Every row belongs to one group in each of 4 separate groupings. Each group adds its own fixed numbers to the row, and there is some noise. The rows also spread widely along 12 directions, which tell nothing about the answers.
(in the rows, 128 means zero)
Some rows, each with its group in each grouping after it:
[148 131 115 122 124 124 134 144 141 157 107 115 142 112 106 136 105 131
 143 135 122 131 151 129 148  91 140 133 127 127 143]  (2) Vut k416 k247
[127 136  88  96 138 131 137 148 147  88 132 177 141  94  63 113 135 197
 157 100  79  91 105 145 143 127 162  63 198 119 131]  (1) rab k968 k835
[122 105  54 102 176 138 180  84 103 108 128 155 119 125  48 113 106 177
 149  93 146  98  89 126 124 107 167 133 142  90 212]  (5) Lop k134 k835
[129 147  99 111 116 132 118 152 152 129 122 129 140 113 114 110  98 138
 160 104 119 130 141 150 165 116 120 142 133 110 171]  (1) Fuvaf k841 k953
[145 143 129 100  94 130 135 138 150 226 102 137 120  67 198 135  94 130
 125 177 138 176 154 107 115 137 107 152 156 129 119]  (3) Fuvaf k343 k847
[120 151 143 170 109 133 122 135 147  62 150  66 149 174  29 159 153 106
 157 124 101 101 107 157 152  70 134 155  99 149 138]  (0) Vut k968 k247
[126 115  99 124 132 142 112 149 150 115  90 146 140 147 155 105 138 123
 102  85 109 112 106 126 124 161 114 133 164 135 122]  (4) rab k416 k847
[106 125 137 154 131 156 118 118 112 103 133 108 109 144 115 123 154 132
 106 122 127 133 113 125 125 133 106 131 101 147 127]  (3) bagim k343 k950
[131 138 185 132  99 139 127 152 149 157 118 129 140 108 169  98 139 150
 149 129  87 165 104 118 135 143 122 116 154 149  80]  (0) bagim k841 k950
[129 141  61 178 139 160 132 160  99 125 101  63 130 139  85 185 147 153
 111 161 165  80 173 106 173  50 168  92 111 153 167]  (5) Lop k134 k953
[132 149  96 129 132 147 130 138 156 136 104 108 191 128 122 118  91  97
 147  92 129 148  91 150 161  98 115 179 139 136 165]  (2) rab k841 k41
[137  89 118 131 150 139 131 115 106 123  96 175 109 145 120 115 127 146
 107  85 116  95 152 105 133 152 141  79  88 101 140]  (4) rab k968 k41
[138 146 134 117 106 119 141 103 186 135 129 139 164 145  80 121 119 100
 159  88 108 126  72 150 127 129 121 173 170 113 134]  (3) rab k841 k953
[124 110 119 114 112 132  83 129 128  75 131 146  89 120 111 137 139 111
 106 129 125 128 152 140 122 161 106  95  89 124 118]  (1) bagim k841 k41
[102 134  78 152 178 147 130 141  99  90 124  86 116 131 126 142 158 152
  95 116 144 121 120 143 145  97 150 105 163 174 153]  (1) rab k841 k835
[135 123 105 126 127 137 133 135 114 134 116 132 109 123 121 137 122 138
 115 142 134 135 146 124 126 118 134 121 106 126 142]  (0) Vut k968 k41
[124 106 114 102 138 143 142 127 145 152 101 186 137 142 126  84 141 153
 133  85  95 123  93 100 121 170 117 122 164 102 141]  (3) rab k134 k835
[111 126 120 125 127 169  79 131 146 135 130 134 114  84  85 149 138 170
 143 108  93  99 176 135 148 163 109  71 111 137 129]  (4) bagim k343 k847
[148 138 137 112 126  87 155 105 118 147 126 130 106  86 141 145  97 106
 123 161 152 170 122 135 105  92 155 142 149 129 120]  (3) bagim k841 k835
[153 111 126 114 145  93 147  78 102  89 135 160  96 114  45 146 104 143
 118 113 150  97 135 149 117  98 168 100  90  89 161]  (3) Fuvaf k841 k950
[114 130  81 109 131 133 115 166 146 127 113 138 128 152 135  87 144 147
 134 104  93 125 118 132 134 149 101 141 173 120 136]  (4) Vut k343 k835
[131 150 159 155 125  94 142 114 147 173 123  94 136 158 134 136 127 124
 132 102 122 136 131 138 132  95 141 148 148 140 107]  (3) Lop k968 k953
[143 109 178 150 139 113 141  82 133 143 113 147 129  98 110 158 112 122
 122  92 114 109 127 121 121 120 168  92 107 142 113]  (4) bagim k968 k247
[118 116  98 109 119 157 139 165 138 112 124 152 126 141 104  76 122 165
 163 111 102 117 131 121 148 138 130 120 122  91 165]  (1) Vut k134 k953
[145 107 176 131 107 120 165  69 132 138 149 128  96 159  42 148 158 138
 142 138 108  94 118 111 103 142 145 112 114 105 112]  (1) Vut k343 k41
[109 120 113 129 129 126 118 146 117  85 133 109 104 166 167  88 128  96
  98 123 137 161 115 143 114 140  96 171 108 131 134]  (1) Vut k343 k41
[127 122 164 170 132 151 159  98 108 166 107  87 135 158 107 156 124 105
 139 131 149 131 128  90 150  79 142 155  66 126 172]  (0) Lop k134 k835
[122 150 110 153 136 135 118 146 122 102 120  88 140 107 115 145 137 147
 115 128 127 122 109 144 145  94 137 118 149 172 125]  (5) bagim k416 k950
[152 138  90 111 115  85 116 168 129  91 125 136 111 151 124 103 110 120
 117 134 126 138 141 153 126 117 112 140 138  97 121]  (0) bagim k343 k950
[119 136  69 121 160 121 111 126 108  53 134 130 108  62 129 166 116 146
  74 130 155 115 127 172 106 107 164  76 157 168 126]  (5) rab k968 k847
[144 105 213 139 104  82 133  81 138  34 146 149 107 158  71 130 122  86
 122 104 105  95  98 144  88 130 159 114  91 107  81]  (4) bagim k416 k847
[108 107 140 121 175 110 132 137 106 133 121 132 109 133 183  77 137 166
 109  81 110 154 129 134 120 136 142 100 155 143 117]  (2) Vut k841 k835
[159 111 145 140 119 110 111 152 135 124  77 159 146 139 142 140 107 110
 103 100 110  92 163 117 144 119 141  92  79 112 120]  (0) Vut k968 k847
[151 131 138 115 114 112 180 131 136 177 122 118 135 127 146  98  86 116
 164 146 129 169 129 119 134  98 141 173 136  99 152]  (1) rab k134 k247
[138 118 136 154 135 123 125 112 106 104 116 117 100 119 151 166 129  88
  66 152 163 131 136 125 105 113 147 104 111 157 102]  (4) rab k343 k41
[110 136 185 159 144 106 120 105 121 132 148  89 110 135 113 137 135 147
 131  94 103 130 157 152 129 112 133 114 101 150 108]  (3) bagim k968 k847
[103 118 122 165 132 164 117 167 117 114 106  92 137 211 141  78 158 118
 114 102 106 130 121 106 150 133  86 166  84 133 144]  (3) Vut k343 k41
[106 122  95 179 139 172 127 121 101  73 115  76 124 162  69 174 167 144
 103 124 138  63 123 113 148  92 144 112  87 159 170]  (5) Fuvaf k968 k847
[122 128 103 165 134 157 139 133 108  68 103  97 154 160 117 133 124  92
 105 121 144 115  87 121 143  83 140 152  91 147 158]  (5) rab k968 k41
[127 131 145 139 128 130 132 141 133 174 111 116 131 134 157 114 140 159
 121 109 115 139 122 119 135 127 123 126 149 142 123]  (0) Fuvaf k134 k950

New rows, each followed by its group in each grouping:
[142 115  99 125 132 119 157 171 120  59 109 160 136 151 152  70 103 117
 121 116 120 143  90 123 128 105 150 145 131 107 140]  (0) rab k968 k247
[146 120 131  96 105 130 100 128 155 129 110 159 120  88 139 140 104 107
 127 133 125 134 158 138 129 154 113 108 114 111 127]  (1) rab k841 k847
[127 141 161 144 117 120 119  90 136 145 141  97 110 109 117 174 144 123
 105 135 142 131 124 147 117 121 124 123 137 162 112]  (1) Fuvaf k343 k950
[118  90 102 134 159 104 178  86  82  81 146 126  56 212 101  87 153 144
  93 108 150 102 105 113  91 139 144 146 125  89 158]  (5) Fuvaf k343 k953
[117 134 126 105 114 104 154 122 128 109 166 128  85 143  95  98 154 178
 135 148 115 145 102 145  92 129 138 134 186 118 108]  (3) Fuvaf k134 k950
[117 141 122 119 137 143 146 106 153 151 151 103 132  88  95 132 122 150
 154 119 116 144 101 155 128 123 131 150 163 154 147]  (1) Vut k343 k247
[105 148   7 135 152 175  93 186 130 125 108  82 135 105  99 151 146 186
 129 122 120 101 158 150 175 110 126 111 180 169 165]  (4) bagim k841 k847
[123 108 131 154 106 149 116 139 127 142  86 103 136 185 175 112 141  78
 103 122 129 145 113  87 130 144  84 177  87 132 136]  (5) bagim k134 k41
[150 117 112  90 115  80 139 103 122  91 144 138  79  93 119 162  91  94
  97 177 172 140 144 163  77 108 159 133 126 108 128]  (1) Vut k134 k847
[111 124 117 144 141 134 126 164 109  39 141 113 113 175  82  99 174 158
 125 131  99 100 123 123 139 103 142  80 144 129 111]  (2) rab k343 k835
[107 142 118 120 145 126 157  96 119 108 168  96 109 126  75 121 124 139
 136 125 138 156  92 166 103 108 136 174 142 144 148]  (3) Vut k416 k41
[104 150 142 171 142 118 132 174 131  96 139  73 150 170 164  83 157 152
 121 100 105 151  80 145 130  96 142 134 185 184  85]  (0) Lop k134 k41
[107 128  61 127 145 197  86 145 117 108 116 115 115  73 115 162 142 148
 104 136 150 131 157 139 155 136 112  87 112 164 165]  (1) rab k841 k41
[136 164 110 124 111 129 127 154 146 172 121 111 142  83 150 145 106 135
 140 147 120 170 132 139 137 107 124 136 162 154 117]  (0) bagim k968 k41
[125 151 141 104  96 134 100 114 162  97 111 170 159  33 166 158  65  64
 123 126 142 163  88 152 121 114 123 149 116 148 141]  (4) Fuvaf k968 k835
[102 135 137 138 123 134 136 114 124  74 148 121 108 140  96 135 171 134
 118 135 113 130  76 128 100 124 139 123 156 154 104]  (3) bagim k968 k835
[138 119 151 142 100 155 159 135 136 154  90 128 143 176 146  94 144 126
 130 121 115 135  73  87 133 135 112 175 129 119 138]  (0) Fuvaf k416 k950
[156 134 129 144 115  89 124 172 127 111  83 128 148 146 176 124  92  64
 106 133 137 145 131 117 140  81 131 148 100 117 129]  (0) bagim k134 k835
[144 121 107 117 108 134 132 138 139 140 108 153 102 136 124 129 137 140
 115 137 133 122 136 105 122 143 124 121 137 108 138]  (0) Fuvaf k416 k953
[142 162 127 127 128  53 118 185 134  68 143 106 129 115 150 113 100 122
 111 144 123 146 150 186 117  66 162 110 172 143  76]  (3) rab k134 k847
[126 127 164 131 139 105 110 135 136 130 117 139 132 112 138 114 132 148
 131  84  96 121 140 139 149 127 137  81 138 141 118]  (1) Fuvaf k841 k835
[115 150 163 145 116  99 116 145 122 117 129 106 111 104 226 125 121  97
  78 149 144 193 116 147  95 109 122 142 143 185  74]  (3) Fuvaf k968 k41
[112 113 121 108 171 144 148  53 132 121 126 150 142  80 101 135 105 129
 130  65 139 128  59 150 115 137 145 144 136 145 180]  (5) Vut k841 k835
[ 87 160  92 114 101 180  77 182 173 141 126 114 150 108 143 112 167 163
 140 126  80 160 112 142 136 161  74 138 181 178 107]  (3) Vut k968 k41
[143 106 174 140 132  91 161  93 129 116 142 128 120 190  56 107 137 132
 143  82  99 100 109 133 114 124 153 129 104  97 123]  (0) Vut k134 k41
[128 156 169 165  90  98 111 139 127  84 131  81 119 159 106 172 150  72
 115 176 124 135 140 129 127  71 128 138  96 148  92]  (3) bagim k968 k835
[144 131 114 144 109  98 163 118 108 188 118  62  99 190 129 148 141 107
 115 177 159 138 153 103 120  90 123 184 125 118 143]  (5) Fuvaf k134 k41
[116 111  88 154 143 172 132 117  91  95 109  72 122 187  77 133 121 102
 137 122 152 104 157 117 172  95 110 176  29  99 221]  (5) rab k841 k847
[134 126 171 128 104 143 131 139 150 195 122 122 129 132 121 107 153 180
 177 128  78 132 157 105 153 144 125  93 142 124  99]  (1) Lop k841 k41
[144 119 115 102  85 102 106 157 128  49 116 163 103 128 153 120 123  84
  90 170 133 138 123 133  94 132 123 116 112 116  93]  (5) Vut k968 k41
[141 119 104 142 117 101 115 179 131  91  95 131 126 211 150  94 151 111
 100 106  97 105 140 122 136 129 122 122 136 112 101]  (4) rab k968 k41
[120 113  64 129 163 167 152 137 127 133  86 157 142 127 172 102 124 139
  82  88 151 131  80 105 121 140 139 136 169 141 163]  (3) rab k134 k953
[123 127 140 130 113 131 119 171 133 132 117 131 115 147 132  83 159 183
 146 117  73 126 143 119 143 147 123  96 157 126  92]  (4) bagim k416 k950
[153 126 147 111 113  78 135 144 131 131 113 147 115 140 172  89 103 122
 120 117 123 159 125 142 121 122 125 144 139 103 113]  (0) Fuvaf k841 k950
[146 147 110 104 131  71 120 122 146 117 129 127 148 112 112 117  82 116
 146  98 128 138 126 180 135  97 139 145 149 116 135]  (5) Lop k841 k41
[138 126 104 116 126 102 135 121 123 161 120 113  98 134 147 131 138 135
 100 148 143 141 133 136 106 130 118 141 159 130 120]  (5) Vut k343 k950
[103 131  92 112 114 191 127 139 155 134 125 142 139  96 115 110 146 181
 155 122 112 127  96 110 135 155 127 113 170 139 146]  (5) Lop k134 k953
[136 128  92 118 125 157 115 119 157 154 105 137 152 129  72 138 111 131
 159  85 119 108 139 127 165 131 114 134 117 104 177]  (2) bagim k841 k953
[131 124 167 148 123 136 163  81 144 139 133 108 135 135 102 138 146 119
 135 126 119 123  74 113 109 125 140 145 153 148 114]  (5) rab k343 k247
[108 122  88  87 135 185 117 136 153 202 104 157 134 102 154  75 129 186
 163  84  94 159 123 125 151 192  82 145 169 116 165]  (4) rab k841 k950
[129 143 102 136 103 143 133 142 120 171 129  81  89 149 140 145 156 131
 110 189 149 157 148 107 121 124 100 159 140 140 128]  (0) Fuvaf k343 k41
[137 128 130 121  86 147 150 150 144 130 107 143 114 121 154 126 148 122
 108 183 133 145  97  94  96 132 143 133 164 138  93]  (3) Vut k416 k953
[118 118 105 149 155 151 128 140 121 137  97 107 146 116 147 136 110 132
 108  98 134 112 134 131 144 106 148 128 112 153 157]  (4) Vut k134 k847
[131 141 113 128 122 175 130 133 123 126 124 126 131  82 117 139 103 122
 135 155 144 153 129 123 142 112 119 131  99 134 154]  (0) rab k343 k41
[129 126  98 115 147 111 117 137 133 143 106 144 123 138 130 122 135 145
 119  92 106 116 149 134 143 137 120 105 151 117 141]  (1) rab k968 k835
[114 154 141 177 116 181 115 140 100 100 103  78 140  75 141 185 116  98
  92 172 178 148 127 122 151  58 136 134  62 188 153]  (3) Fuvaf k416 k950
